There are 5 ways to turn a row about zero (a turn may also mirror it). The second row of each pair is the first, turned, with some noise. The first 45 pairs use one turn. New pairs use 2 turns, one after the other, and a turn may come again.
(in the rows, 128 means zero)
Known pairs, each followed by its turns in order:
[ 76 167 162 135 131 110 107  98]
[194 112 115 128 106 153 141 148]  J524

[135 135  50 132 140 183 180 111]
[ 63 123 110  84  71  92 136 110]  J747

[146 158 191 117 120 103  76 128]
[ 76 157 126 103 154 155  86  93]  J696

[152 105 116 122 122 153  92 100]
[118 152 124 135 113  96 118 164]  J524

[136  97  98 133 101 136 113  98]
[144 129 156 152 108 102 139  93]  J696

[142 179 168 178  61 173 214 102]
[206 174 138 184 139 155  46 166]  J696

[ 83 105 116 124 133 113 112 123]
[159 145 155 152 111 126 145 128]  J524

[159 165  97 145  84 105  47 128]
[123 178 179 150  67  85 140 158]  J132

[146  95 153  81 178 136 100 135]
[183 119 136 122 141 120 145  68]  J132

[184 160 101 135 135 116 114 152]
[171 130 129 146  75  99 105 139]  J132

[126 101 102 147 177 174 149 148]
[136 110 108 163 149 135  80  85]  J132

[151 114 102 143 133  97 158 122]
[126 121 137 182 146 121 118 142]  J831

[116 110 139 111 125 151  98 118]
[135 138 144 136 125 125 140 171]  J524

[149 117 173 196 130  96 126 140]
[164 142 145 162 120 187 132 162]  J132

[100 158 125 166 115 134 118 150]
[110 163 130 133 141 127  96 160]  J132

[ 75 130 128  90 154 154  93 110]
[128 150 190 133  94 161 133 153]  J747

[157 101 104  92 157 164 166 136]
[ 89 146 106 142  82  98 104 103]  J747

[126 197 127 129 117  78 140  93]
[100 135 151 166 182 104  95 155]  J696

[184  81 137 143 142 109 139 177]
[ 56 168 141 126 137 157  99 105]  J524

[130 155 127 107 185 120 160 159]
[117  78 146 146 156 148  89  97]  J524

[184 131 102 120 131 163 144  73]
[136 149  73 141 158  93 103 177]  J831

[137 162  95  91  93 127 163 131]
[153  79 142 179 163 142 111 135]  J696

[135 120  92 110 110 146 122 129]
[136  96 154 152 122 139 142 105]  J696

[101 126 133  94 103 138  91 144]
[164 125 168 127 111 147 115 111]  J747

[125 117 123 126 105 156 121  88]
[158 142 148 140 129 122 122 100]  J696

[114 152 173 126 135 162 130 161]
[147  81 131 168 104 133 134 147]  J747

[ 89 114  50 145 167 162 106 119]
[ 55 139 189  91 106 136 142 103]  J747

[ 93 137 125 104 151 111  74 111]
[168 120 144 169  83 134 112 160]  J524

[108  50 126 100 179 112  78 118]
[138 178 184 198 122 133 107 164]  J524

[158 113 131  86 127  93 168 133]
[133 158  78 131 121 117  75 124]  J747

[144 153  93 180 176 135 166 157]
[141 175 182 146 168 131  90 144]  J831

[140 104 169  92 112 128 110 140]
[157 112 152 124 150 119 176 131]  J132

[127 115  90 149  31 154 100  94]
[128 160 107  94  87  60 199 143]  J524

[128  86 151 144  90 108 175 131]
[154 141  76 166  96 115 106 131]  J696

[ 94 105  90 200 174 107 134 126]
[108 180  98 176 125 179  94 103]  J132

[133 152 128 133 213  88 107 148]
[ 98 164 170 148 115  98  87  71]  J831

[155  95 102 192 132  93 170 128]
[121 140 172 193 183 118 156 146]  J831

[121 157 139 122 150 207 111 150]
[141 156 128  47 145 135 104 126]  J831

[ 92 187 163  87 124 137 123 157]
[120 128 105 120 202 179 127 125]  J696

[151  92 112 128 100 178 149 141]
[130 130 106 136  91 100 139  69]  J747

[ 67 121 135  86 154  96  83 156]
[133 135 187 145 141 186  80 135]  J747

[142 175  73 159  96 137 179 112]
[159 159 142 161 129 132 109 212]  J831

[136 109 130 149  99 103 112  96]
[113 123 115 153 128 108 171 139]  J831

[117 122 143 120  92 126 161  91]
[121 123  93 150 124 169 145 154]  J831

[121 179  94 163 148 166 152 114]
[102 119 125 114 116 128  43 128]  J132

New pairs. What belongs after each?
[ 84 186 166 115 124 144 151  90]
[ 92 151 107 166 139  85 104  67]  J524 J747

[115 184  86  99  79 106 110 133]
[ 91 108  80 188 160 139 143 139]  J132 J696

[160 163 134 155 128 125 143 110]
[106 120 149 159 125 139 133  82]  J747 J524

[113 154 144 167 151 123 144 146]
[121  85 147 127 112 128  96 125]  J696 J747

[121 115 104 164 175 143 142 107]
[170 104 155 131 124 158  99 142]  J831 J524

[164 189  93 108 153 128 115 175]
[171 152 173 126  78 109 174 162]  J831 J132

[137 109 147 174 101  73 105 101]
[119  78  84 101 112  75 145 123]  J524 J524

[149 155 134 158 167 175 101 143]
[130  73  96 164 106 145 107 135]  J831 J524

[136 108 110 159 137 152  50 127]
[168 126  82  84 118 172 119 150]  J132 J524

[ 66 100 149 120 162 164 156 111]
[ 56 142 108  94 143 120  86 127]  J132 J831

[140 133  90  90 134 101 126 178]
[121 127 100  82 168 113  93 130]  J132 J747

[154 101 116 121 147 129 101 142]
[136 160 141 110 113 163 122 128]  J747 J132

[162 120 128 125 112 148 148 101]
[141 107 150 160 122 126 117  92]  J524 J524

[134 134 120 113  87 133 163  92]
[112 102 111 118  98  84 134 134]  J747 J132

[111 103 117 149 157 123 169 141]
[109 135 148 112 147 102 119 164]  J132 J831

[153  80 145 134 181 143 111  90]
[141 160  93 101 156 102 110 172]  J132 J524

[205 139 126 143 179 134 120 133]
[157 181 130  98  61 151 115 129]  J831 J132

[147  64  82 105 139  91 131 135]
[117 104 129 104 147 143 175 186]  J524 J747

[159 159 129 126 117 127 148 112]
[141 100 143 149 111 107 124 125]  J747 J831

[118 136 119 121  95 140  52 140]
[111 142  83 128 151 174 109 170]  J747 J524

[ 97 105 109  89 113 131 110 163]
[147 113 101 118 103 114 131  77]  J831 J696

[126 106 163 125 177 114 132 120]
[ 67 152 120 122 112 128 122 148]  J831 J831

[147 158 131 141 111 135  97  93]
[181 121 129 144 127 154 133 128]  J132 J747

[102 119  86 147 109 115 125 139]
[116 143 145 108 146 175 149 134]  J831 J524

[126 125 183 134 161 120 151 146]
[123 148 120 183 139 133  93 131]  J747 J132

[151 108 148 160  80 105  96 159]
[ 86 173 112 154 143  90 143 138]  J747 J747

[179  84 100  94 135 145 120 190]
[ 79  73 134 171 154 123 183 111]  J696 J132

[ 77 135 171 102 125 167 129 121]
[ 94 144 134 123 107  73 119 155]  J696 J747

[158 153 147 161 163 151 127 133]
[154 141 132  80  99 129 102 135]  J831 J132

[ 96 139 119 129 124 150 146 145]
[147 138 117 127 103 141 141  96]  J747 J747

[122 144  84 110 109  98 145 114]
[147 147 159 129 102 120  88 129]  J747 J747

[115  99  79 151 108 116 148 123]
[132 106  82 120 165 133 135 118]  J696 J747

[153  98 101 130 173  78 159 130]
[122 131 119  67 119  83 155  88]  J132 J747

[179 165  98 125  94 119 124 143]
[157  91 148 157 110 123 171 121]  J132 J831

[170 130 115 140  47 112 112 182]
[157 110 141 141  58 159 163  69]  J747 J132

[ 63 161  57 100  71 150 150 123]
[163  92 114 147 161 146 111  24]  J747 J696

[126 123 136 160 132 151 166 125]
[147 102 127 129 135  91 111 116]  J696 J747

[141  88 118 125 167 136 115  93]
[114 100 100 148 145 102 100 106]  J696 J696

[153 118  80 129  51 129  87 136]
[156 132  99 124 136 148 215 132]  J696 J747

[130  67 116 118 151 131 102 124]
[147 179 147 122  93 141 149 104]  J524 J831

[124 181 121 115 117 120 108 134]
[103 116 124 166 130 120 160 126]  J524 J132

[147 121 131 167 180  97 106 136]
[112 144 195 116 121 104 125 136]  J524 J132

[128 126 228 126 129 118 139  82]
[ 77  90 180 113 133  68  86 121]  J524 J524

[187  91 131 114 144 114 111 164]
[ 98 147 162  80  86 162 150 133]  J524 J831

[117 109 159 148 163 105 101 136]
[145 120 178 133 142 108 105 146]  J524 J132

[ 92 141 118 118 125 148 157  70]
[138 167 133 174 142 100 108  93]  J696 J831

[129 105 112 128 151 133 166 152]
[159  88 143 147 149 119 127 145]  J696 J831

[116 125 130 147 159  87 141 128]
[109 111 128 127 114  91  93 129]  J132 J132

[150 101 150  96  78 126 116 126]
[118 144 131 125 177 170 139 100]  J132 J524

[136 109  65 127 138 134 135 116]
[131 135  77 143  99 118  95 123]  J696 J696

[132 159 166 120 109 126 160 153]
[106 109 178 140 121  95 136 111]  J696 J747

[139 144 147 121 101 193 122  96]
[130  62 140 135 152 151 153 146]  J831 J696

